The same things were measured in two ways. Each way mixes the same 12 hidden numbers, adds some noise and spreads widely along 6 directions of its own, which tell nothing about the thing.
Some things both ways: the first way, then the second way.
[-12 -22   2  23   3  17   8 -16 -21  -8  -2  23  12  12  -9   0  -3   2
   1 -25   0   2  -1 -10  -5   8  11 -21  -4]
[-21  31 -15   6  30  -2 -51  27   1  40 -25 -29   5  67  15  10  32  -7
  -3 -14  -3   3  -8]

[  5   6 -27  11  15   3   1 -19 -11  -7   6  14   1 -21   6 -19  -4 -11
   6 -17 -16  -4   1   0   5   8  10  -1 -19]
[ 35  28  -3   9  26 -10 -59  10 -12 -30  25  42 -33  19 -44 -31 -29   9
  15  24   8  -3  45]

[-50 -45   5  37  14 -34  26 -35  17 -38  -6  -8  30   9  16  24   0  13
 -12 -17  17  31  -2 -38  19  29 -13  -6  26]
[ -2  11  -5 -43   6 -39   4   7  13  41  24 -17 -53  16   1  -6  17 -21
 -30   5  13  29  15]

[ 14  32   4 -20  -2   4 -14   9  -6  19  -7  18 -14 -11 -11 -21   1  -4
   7  -7  -8 -17   4  18  -4  -3   0  11 -10]
[ 46  14   1 -44 -12  -9 -13  11  15 -32  41  38 -71  -7 -15 -37 -12  -9
   0  34  14  45  27]

[-32 -27 -19  20  37 -18  39 -57  -5 -62   7 -19  18 -10 -20   7  -3   1
 -24  28   6  12  21 -27  14   1  10 -14  18]
[  5   0   2   3  -9 -13  -6 -29 -21  -5  16 -11  33   5 -25   2 -12 -37
  -5 -10 -15   0  35]

[ 34 -36  35  24 -16 -11  27 -33  32  13 -32  29   9   5   7  40  12   2
 -10   6  -9  30 -14  30  10 -15   4  35   9]
[ 40  13   6   4   1 -20   8 -10 -10 -14 -15  19 -18 -64 -47 -19  24 -23
 -23  12 -23  12 -12]

[ 21 -27   8 -22 -26  35 -11  -5  24  55 -57 -15  20   5  24  34 -28 -15
   1 -32 -45  17 -30 -13  37 -65  13  32  -2]
[-44  64  26  37 -11  20 -49  33  42 -12  30  27  29  28 -10  16 -23  18
  10 -19  -6  -1  26]

[-15  62 -36   8  23 -38   5   5 -16 -44   8 -14 -23  -1  13 -44   1   3
  -1  -1  44 -31  13 -16  12  15   9  -3 -17]
[-11  22   5 -18   2 -20 -16  -4   3  20  13 -14 -36 -29 -31   8  12  10
  -5  44  12  27  24]

[ 21  52 -39 -55  11  17  -7  -2 -30  -6 -43  11 -25 -23 -17  10 -31 -55
  27  15 -62 -23  -3  40  24 -64  41  28  -4]
[ -6   1 -10  22  18   5 -32  14  32  13   5 -12 -15  36  -3 -21 -19  20
  17  12   6   9  10]

[-11   5 -18  27  24  12   6 -27 -36 -36  47  24  -1  -9 -15 -39  11   8
   5  16  17 -24  34 -17 -31  36 -15 -37 -26]
[  1  -6   5  -8 -26   8 -45   3  17 -26  -4   4  21  28 -12  -7 -24  -6
  14 -22 -31   5  13]

[-13 -29 -10   7  12  17  21 -24   1 -21   8  -3  19 -14 -15  12 -16   7
  -4  -8  -5  14  13 -12   8  -8  11 -13  26]
[ -7  24  -9  -5  24 -19 -11  13  -6  27  -4 -27   5  29  -6 -10  18 -33
  10  17  25   2  24]

[ 44 -36  45  19 -28 -11  19 -15  40  -7   1  45  15  -5  21  72  21  -8
  15  16  -6   4  11  25  12 -32   2  33   7]
[ 27   2 -24 -25  27  -7 -46 -24 -31  22 -16  -2 -47 -23 -56 -37 -21  27
 -10  26   5  17  10]

[  8  -2  64 -30  24 -14   1 -36  -7 -43 -26  50  -8  15 -12   0  33  -5
  -3  61  -3  -7  49  22  -2 -28 -15  19  12]
[ 47  -9  -4 -16   2 -22  14 -25 -13 -10  -7 -12   8 -37 -55 -14  17 -12
  38  52 -21  29   4]

[  3   4 -19   7 -22  13  17   6  -2  14 -15   7   0  23  24   6 -12   6
   1 -17  15  -2   1 -11   1 -17   2  -9  -8]
[ 16  58  30 -21 -22 -20   6  19  33 -23  25  33 -31 -35 -55 -16  -3  19
  -2  31  -1  21  22]

[-22 -42   8  21  12  11  11 -37  -8 -37  19 -26  24   2  14  34  -2  14
   8 -31  -6  12   6 -50  16  26  -1 -30   0]
[-22 -17  -3   8 -23   0  -5  30  26  -3  38  15   3 -24  -2  24 -11   4
  18   6 -23  -6   5]

[-20 -51  -4  86  -7 -30  53 -38  15 -63  10  -3  20  -1 -37  64   5  29
   1 -32  52  22 -11  -3  22  14  45 -14  52]
[  6  16 -25  40  32  21 -26  13 -22  36 -41 -11  28   0  15  -2  27  10
   0   8 -17   6 -34]

[-43 -53  25   2   2  11 -15 -41  -4  -8 -24 -14  19  20  -3   5   7  41
   9  -8   6  50  -8 -31  -8  26 -66   3  21]
[-15   4 -19  16 -27  26 -60 -37   3  28  10 -27  11  52  44  21 -32  28
 -56 -65 -23  34   2]

[  0   3 -16 -15  -9  16   2 -10   4  41 -32  -5  -5 -24   6  -6 -30 -11
  12  -6 -33   7  17   5 -14  16 -10   5   7]
[ 16  23   6  27  45 -39  37 -21 -23  44 -16 -35  -4 -13 -58 -13  39 -16
 -19  47 -16 -14  11]

[-16  35  12 -10  17  -4   0   7 -19 -13 -11  -3  -7 -17   4   2 -27 -24
  28 -22  -4 -22  16 -11  -8  32   4   7  11]
[ 22 -30 -19 -28 -51  -6   3   0  73 -13  52  12 -26 -19   8   1 -49  30
  16 -22 -25  53 -42]

[  8  10 -23 -24  22  21   5 -18 -11   2  14  -9  -4  -5  12 -41  -6  13
 -13  13 -16  18  -3   2  -6  13 -28  -6 -20]
[-17   3  -1  -8 -28  -2  -3  17  29  -5 -10  -7 -27 -32 -18 -12   4 -12
 -19 -26  20  -1  17]

[ 23  24   0 -20  -7   2  24  14   9  33 -24  11 -15  -4  14  -5 -23 -13
 -11   7 -18   3   5  32 -11   7  12   8   4]
[ 14  29  16  24 -23  -8  51  26  60 -24  13   8  14 -22 -30 -12  15 -24
  13 -13  -9  -1 -13]

[-41 -50 -16   7  26  12  16 -68  14  -7 -48 -34  30 -15 -16   3 -29   8
 -21 -24 -30  43 -10 -36  42 -17   9   0  36]
[ -8   6 -11 -12  -3  -8 -24   0  -6  28 -28 -25 -13  -7   5   7  20  -2
 -27  -3  -9  14  -8]

[-14   8   1 -20  34  -5   7 -29 -12 -29 -14   2   1   0 -11 -12  -6 -10
 -11  17 -22  10  -9   4  19 -10  -1  10   4]
[-14 -12   0 -14 -18 -12  24  30  52   2   3  -2 -20 -24   2 -13  18 -21
  16  -7   7  20 -10]

[  7 -24  50 -14 -12   6 -15  16  11  24  -1  19  15  13 -11   8  15  13
 -14 -10   5   6  -5   3 -10 -15 -11  16   5]
[-37  18  -7  -3   2 -14  -1  14  13  50   5 -49  34  40  33  27  47 -71
 -17 -25  10  26  12]

[-66 -15 -16  56  32 -31  31 -27 -22 -60  29 -22  13   4 -15 -13  -8  21
 -12 -18  41   6   9 -43 -12  83  -3 -46  16]
[ 35  -8   8  17 -15 -25  36 -23   5 -30  45  25  18 -17 -18   2 -11 -19
  14  -3 -35   7   5]

[ -5  -7   4 -10   4  -2  15  -9   4 -12  -9   6   6   4   0  15  -3  -1
  -7  -3  -3   4   9   0  14 -18  13  -1  13]
[ -5 -17   3  10 -34 -18  34  -1  37  13  -5 -28  30 -59 -22  12  18 -16
   5   3 -22  16  -9]

[  0  28 -15   4  -6 -20  -7  25   2  -6  17  -6  -9 -11 -11 -11   3   9
   1  -7  27 -18   0   3  -5   7   7   5  -2]
[  0   6  -9  -1  12 -13   7  -5 -11  29  -4 -13 -11 -30 -20 -11  15   2
  -1  30  10  12  16]

[  5  14   0  -4 -20   3 -10  41  -9  39 -10 -10  -6  -6 -10 -11 -14   2
   2 -12  33 -13  11   0 -51  10  -6  19   2]
[ 31  17   4   7 -50 -33  25 -40  16   1  30 -10  59 -26 -16  22 -17 -21
 -31 -37 -35  31  -7]

[ 10 -31  11  22   8 -29  17 -32  33 -26 -10 -15  14 -10  -3  14  12  10
 -31  21  10  11   9 -10  29 -23  26  10  12]
[-17  21   8 -10 -20  16 -16  58  23 -24  -8  29  10  -5   5  -4   5  -5
  29   6  -4 -10   6]

[  7  22 -21 -28  -6  38  -4   7 -11  11  13  -9  -5  -3 -27  -8 -16   8
   2  -4 -14  -9 -12   7   9 -31   4 -11  -1]
[-24 -25  14   2 -37  -1  29 -25  20  -2  -9 -27   7 -71 -12   1  15 -28
 -11   5  -8  26  11]

Other things, the second way, with their names:
j_144: [  6 -19 -14   2   8 -33 -24 -42 -33   6  26 -38 -15  52  44  31  10 -44
 -32   0 -11  16  28]
j_672: [-31  28   9  28  -5  21  -1  51  64  -3  22  18  32  47   1 -23 -32  24
  51 -17   4 -10  13]
j_809: [-36  22  -4  16  19   4 -19   6  14  37   1 -37  10  55   4   0  15 -34
 -15 -26   5   4  17]
j_778: [-27 -15 -26  77   1  13 -15  -1  -5  -4  24  -1  70   8  11  34 -16  -8
  36 -45   1 -31  21]
j_523: [-20 -10   2  31  12 -11 -17 -39 -35  11  12 -23  30 -11 -15  28  10 -30
  -2  16 -19   3  33]
j_852: [-24 -10 -28  -8   2 -14 -18   7   8  50 -43 -45  -5 -20   4   7  21   5
 -15 -19   9  10 -24]
j_215: [  5  41   8  24  21  -7 -15   1  20 -19  35  22  -9  21 -15 -17 -10 -17
  19   0  16  17  13]
j_688: [ 11 -11 -16 -13 -18 -23  -6 -36  -6 -11  16 -13   4  -1  -6  -1 -27 -21
  -8 -32  10  11  18]
j_40: [-17  26   8  12   0  -3  11  18  10 -10  -1  20  -2 -11  -4  -3  12   3
  16 -12   8  -7   5]
j_522: [ 35 -11 -29   5  22   1  -1  18   6   5 -27  14 -44 -48 -38 -53  -4  35
  28  27  21   5 -11]
j_618: [ 15  15 -25 -11  -4   1 -15 -13   1  23   7   4  20 -11 -56 -27 -37  21
  12 -33  17  12  17]
j_589: [ 31   1 -20 -32  -5 -18 -37  -6 -11   3  22  25 -38   3 -16 -15 -41  31
 -12  -3 -11  12   3]
j_282: [ -5  -6  12   8 -33  -5 -19  13  43 -30  57   9  14  13   4  17 -22 -20
  23  14 -23  23  26]
j_766: [ 31  28 -21 -38 -15 -19 -49   0  -2 -13  -7   1 -26  10  -7  -8 -24  10
 -10 -11  17  19  -6]
j_895: [-22  29 -30   5  -2   5 -28  44  30  57  -9 -21  20  30  -3  -1   3   8
 -13 -50  19  -2   0]
j_959: [-44  39  21  18  33   7  19  33   6  24   1 -14   4   4 -20 -14  53 -48
  23  42  32   2  52]
j_18: [-30   9  -8 -10 -34   6 -42  -1  41   3  42  -6 -22  -9  30  21 -31  11
 -13 -15  20  49   6]
j_856: [ -8 -66  -4  15 -41  41  -9 -16  34   0  -4 -10  10 -13  21  -7 -29  25
  -3 -17 -68  24 -19]
j_151: [ 13 -25   7  22 -67  19  43  22  77 -29  26  12  14 -29  36   9  12  -5
   7 -24 -46  40 -28]
j_414: [ -5  37  16  17  21  11  23  55  22  21   6  21 -15  11 -34 -34  31   1
   8  28  -9 -12  28]
j_109: [ -1  19   4 -16  -6   0 -19 -26 -30  -4  -2   4  13   0 -10   1 -13   1
  -6  -5 -12  10  15]
j_987: [ 41  27   2 -32  -5 -15  13   7  13 -13  33  41 -51 -21 -14 -40 -15   9
   0  27  11  37   8]
j_984: [ 23  18  -6  20  47 -31 -18 -26 -25  16 -29 -27 -12  28   8 -29  25 -31
  -7  25  17  20  14]
j_497: [ 23  10 -15  49  25   2  20 -35 -28  40  26 -33  33  16 -30   8   9  13
   7  37 -21   8  27]
j_702: [  2  15 -12   4  -4  44  10  56 -11  28 -31  21   4 -50 -22 -19  41   2
 -12  17 -25  -9  -8]
j_505: [ 25 -19 -30 -53   8 -76   1 -44 -45  10  -5 -21 -49 -69 -53   2   6 -24
 -11   3  39   3  16]
j_387: [  1  28  24  53  -1 -20  -6 -20   8  -5  22  11  58  -5 -47  16 -18  18
  10  -3 -50 -13  16]
j_126: [ 29 -18 -13  52  -8   0  24  -6  14 -28  14  20  23 -18  -8  -7 -20  12
  19 -26 -27 -18 -14]
j_964: [ -8   6 -14 -18   3 -10  15  -4  -4  52   3 -37 -17  -2   0  -5  35 -29
 -30   2  20  30  24]
j_976: [  9   7  -1  -1 -12  -6   9  -6   9  11  40  10   2  20 -22 -12 -28  -2
 -15 -22 -16  -1  28]
j_79: [ 16  17   4 -17  -6 -43 -15   0  -3 -29   1  16 -16 -13 -24  -2 -13  -4
   5   2   3 -11  12]
j_358: [ 27 -25  -6 -21  -3 -50  22 -27 -10  -1  -2 -25 -53  -6  20   4  17 -11
 -28  23 -21  12 -12]
j_647: [-25 -10  -4 -27 -32   6 -42 -36   0 -11   8 -24 -23  13  32  26 -17   1
 -18 -24   2  37   3]
j_605: [-36  46 -19  22  63   7 -21  35 -16  50 -21 -17 -20  44   2 -26  33  -1
  17  11  69 -16  45]
j_220: [-18   7   9  14 -38 -20   7  13  44  21 -17 -22  56 -18 -23  23  10  -6
 -14 -44 -49  -4 -28]
j_260: [ -4  50  38   5 -41  -7  -8  38  51 -60   3  36  10   4  16  14  11  -4
  10 -15 -26   5 -15]
j_520: [  1 -16   4 -34 -35 -24  28 -14  -7 -23   1   2  16 -32  11   4  10 -54
   2 -22  -1  11  13]
j_851: [ 39  45   9 -17  19  -3  21  20  -2  16 -31   6 -17  17 -46 -57  23  12
  -4  29 -11   5  14]
j_631: [-13  -3 -20  10 -47  28   6  46  43   4   9   2  17  -3  36  21   3  13
  -2 -36 -17   4 -24]
j_82: [ 35  27 -23 -16  31 -33 -30 -18 -25  49  -3 -34  -7 -17 -52  -2  28  -8
   0  52  12  44  12]
j_71: [-50   2   8  22  24   3   6  32  12  49 -13 -21  23  35 -16  -5  25  -1
  18  -2 -20 -26  28]
j_453: [ 12 -11 -28  28 -17   7 -17 -41  11  30  -3 -65  27  31 -14   1 -21   7
 -24 -31  -6  16  14]
j_894: [ -9  -4   0 -14 -16 -10   3   0  11  21  -7   3  -2 -64 -31  -2   0  12
  -7   5 -22  17 -17]
j_896: [  6  12 -13  22 -16 -17 -12  -8   5   6  17 -15  49 -14 -20  30  -4 -15
   3 -20 -12   6   1]
j_143: [-16 -31   4 -16 -15 -14 -25 -34  -7 -11  -5  -3 -18 -15  34  18  -5   1
  -4  -2 -33  30 -18]
j_560: [-20  21  -2 -12  17  12 -40  27   2  -1   0  11 -14  48  22  -4  15 -29
   4 -19  -2   8  -1]
j_207: [  9 -30 -18   3 -13  19 -43 -58 -31  -4  23  -6 -13 -33 -16   1 -32  15
  -6  10  -2  41  37]
j_995: [-16   5   0  21  19  -1 -28  21  17  10   4   2   1  73  25   2  -8  27
  16 -10 -31 -13   1]
j_351: [-20 -28 -10 -18 -27 -20  18  -5   5  27  10 -22 -18 -59  -4  16  21 -17
 -17   2   7  22  21]

Some of these things the first way, each followed by its name:
[  4 -36  23  -9 -16  32 -17   2 -19   3 -14   2   4  14 -10  29  -3  12
  16 -10 -21  14   0   2  -9  -3   5 -19   8] | j_144
[ 22 -47  24  17 -11  38  -6  -1  -6   8  12   8  14   9  28   7  -4  22
  10   4   2  23   9 -10 -33  21 -24 -13  -7] | j_79
[-11 -13  -3   2   2 -19   6  12  11 -26  19   5  10  18  -2   4  13  22
 -22   2  16  23 -28  10  20  -9   0  -3  10] | j_605
[ -7   2   0  -2  -5 -38  -6   4   2 -14   5  22   4   9   3  13  22 -21
 -16  25 -12 -19  -2   1  11 -17   8   1 -28] | j_71
[  4  16  10  18  -2 -15 -22  14  18  49 -40 -12 -11  -2  20 -72 -13  18
 -25 -12  19   4  -6  -7 -12  40  -4   7 -10] | j_260
[ 19 -30  74  -3  -8 -23 -31  22  44  29  14  -1  13  -4  -3 -21  28  32
 -36  34  20  12   4   2 -25  20 -32  23   3] | j_520
[-14 -27  10   2  16 -22  19 -24   7 -20 -27 -12   6  -4   1  21 -12  -2
 -12   9 -25  35  -6  10  10  25   7   3  26] | j_126
[  2  -6 -11  13   5  12  12   0 -17 -22  19   6   6   2  -5   5  -6   6
   4 -12  13   2  -6  -1  -5   1  11  -8   0] | j_852
[-30 -10 -32  17  -8  -5  19 -18   4  16  -9  18   4  -8 -27 -21  -6   8
 -14   5   7   4  21   2 -17  10  -6 -20  14] | j_851
[  2  10 -15  21   4 -14  19   8   6 -19  32  25   0 -16  -6   1  -2   3
   5 -18   8  -2  -5  23   5  23  18 -11  11] | j_522
[ -3 -25  28   4 -10 -31   4  11  19 -31  19   5  15  31  13  35  32  22
 -20   0  24  11 -14  -7  24 -18   1   0  -1] | j_351
[  1 -10  25   4  12  -1  15 -25   8 -12 -27   9   7   4   9  18 -13  -5
   6   2 -13  23 -18   9  14   0 -10  26  17] | j_215
[  7   2  39   4 -16 -13 -29 -13   0 -12  18  28 -13 -11 -16  16  34  12
  35  31   0 -15  21  14 -21  27 -46   8 -10] | j_856
[  0 -19 -14   0  -5 -13  20  10  16  13  -4   3  20  -8   8  22  -7 -14
 -23 -29  -5  10 -12   0  12 -23  29  16   5] | j_895
[-14 -10   0 -38  26  41 -17  -9  -9  25  -6 -27  13 -26 -12 -36 -35   1
  -8  -1 -37  17   5 -18 -15  14 -23  -1  10] | j_688
[-30   2   8  20  -4 -70  30   4  22 -31 -32   8  -3  25 -15  29  11   2
 -30 -13  21   7 -17  18  44  -4  48  -4  34] | j_151
[  3   9 -12  -6  -7  -4   7  14  -6 -17   4   7   1  -2  -3  30 -11 -20
   9  16  -6 -13   0   9   3 -25  14   5   3] | j_672
[ -2  22 -21   3  24 -17  25  -2 -29 -44   0 -11  -7   2  -5  -2  -4 -11
 -13   2  25 -16  14  -6  -2  -7  37   1  -5] | j_896
[-33 -14   7  13  13 -34 -22 -17  10   0 -40  -9   8 -14   7 -12 -11 -14
  -5   0 -25   8  -1 -19  14  27   1   5   5] | j_995
[-62 -45 -13   2  34  16  16 -54 -16 -26  -9 -52  22  -1 -16 -13 -17  36
 -19 -35  -3  42   8 -53  12  41 -12 -40  31] | j_631
[-21  -9   7  19   8  29 -23 -17 -25 -13  -8 -19   8   2 -29  -5 -21   9
  16 -16  -8  -3 -23 -27   6   9   2 -15   1] | j_143
[ -5  11   0  -7  -1 -51 -15   2  35  34 -70 -14   2 -20  24  -6 -19 -37
 -21  -2 -24  -3  -9  -7  26 -20  22  50  -2] | j_387
[-15  -6  17 -15  -2  31 -48  12  20  72   5 -28  18 -37  -4 -46 -23  15
  -4 -61 -31  -4  -5 -41   1  37 -17 -14  -6] | j_523
[-37  -4   7 -13  29  -6  -8 -37   5 -31   2 -20  12 -10 -21 -14   4  19
  -7 -13  -6  11  -4 -29  39  -4 -16  -1  17] | j_207
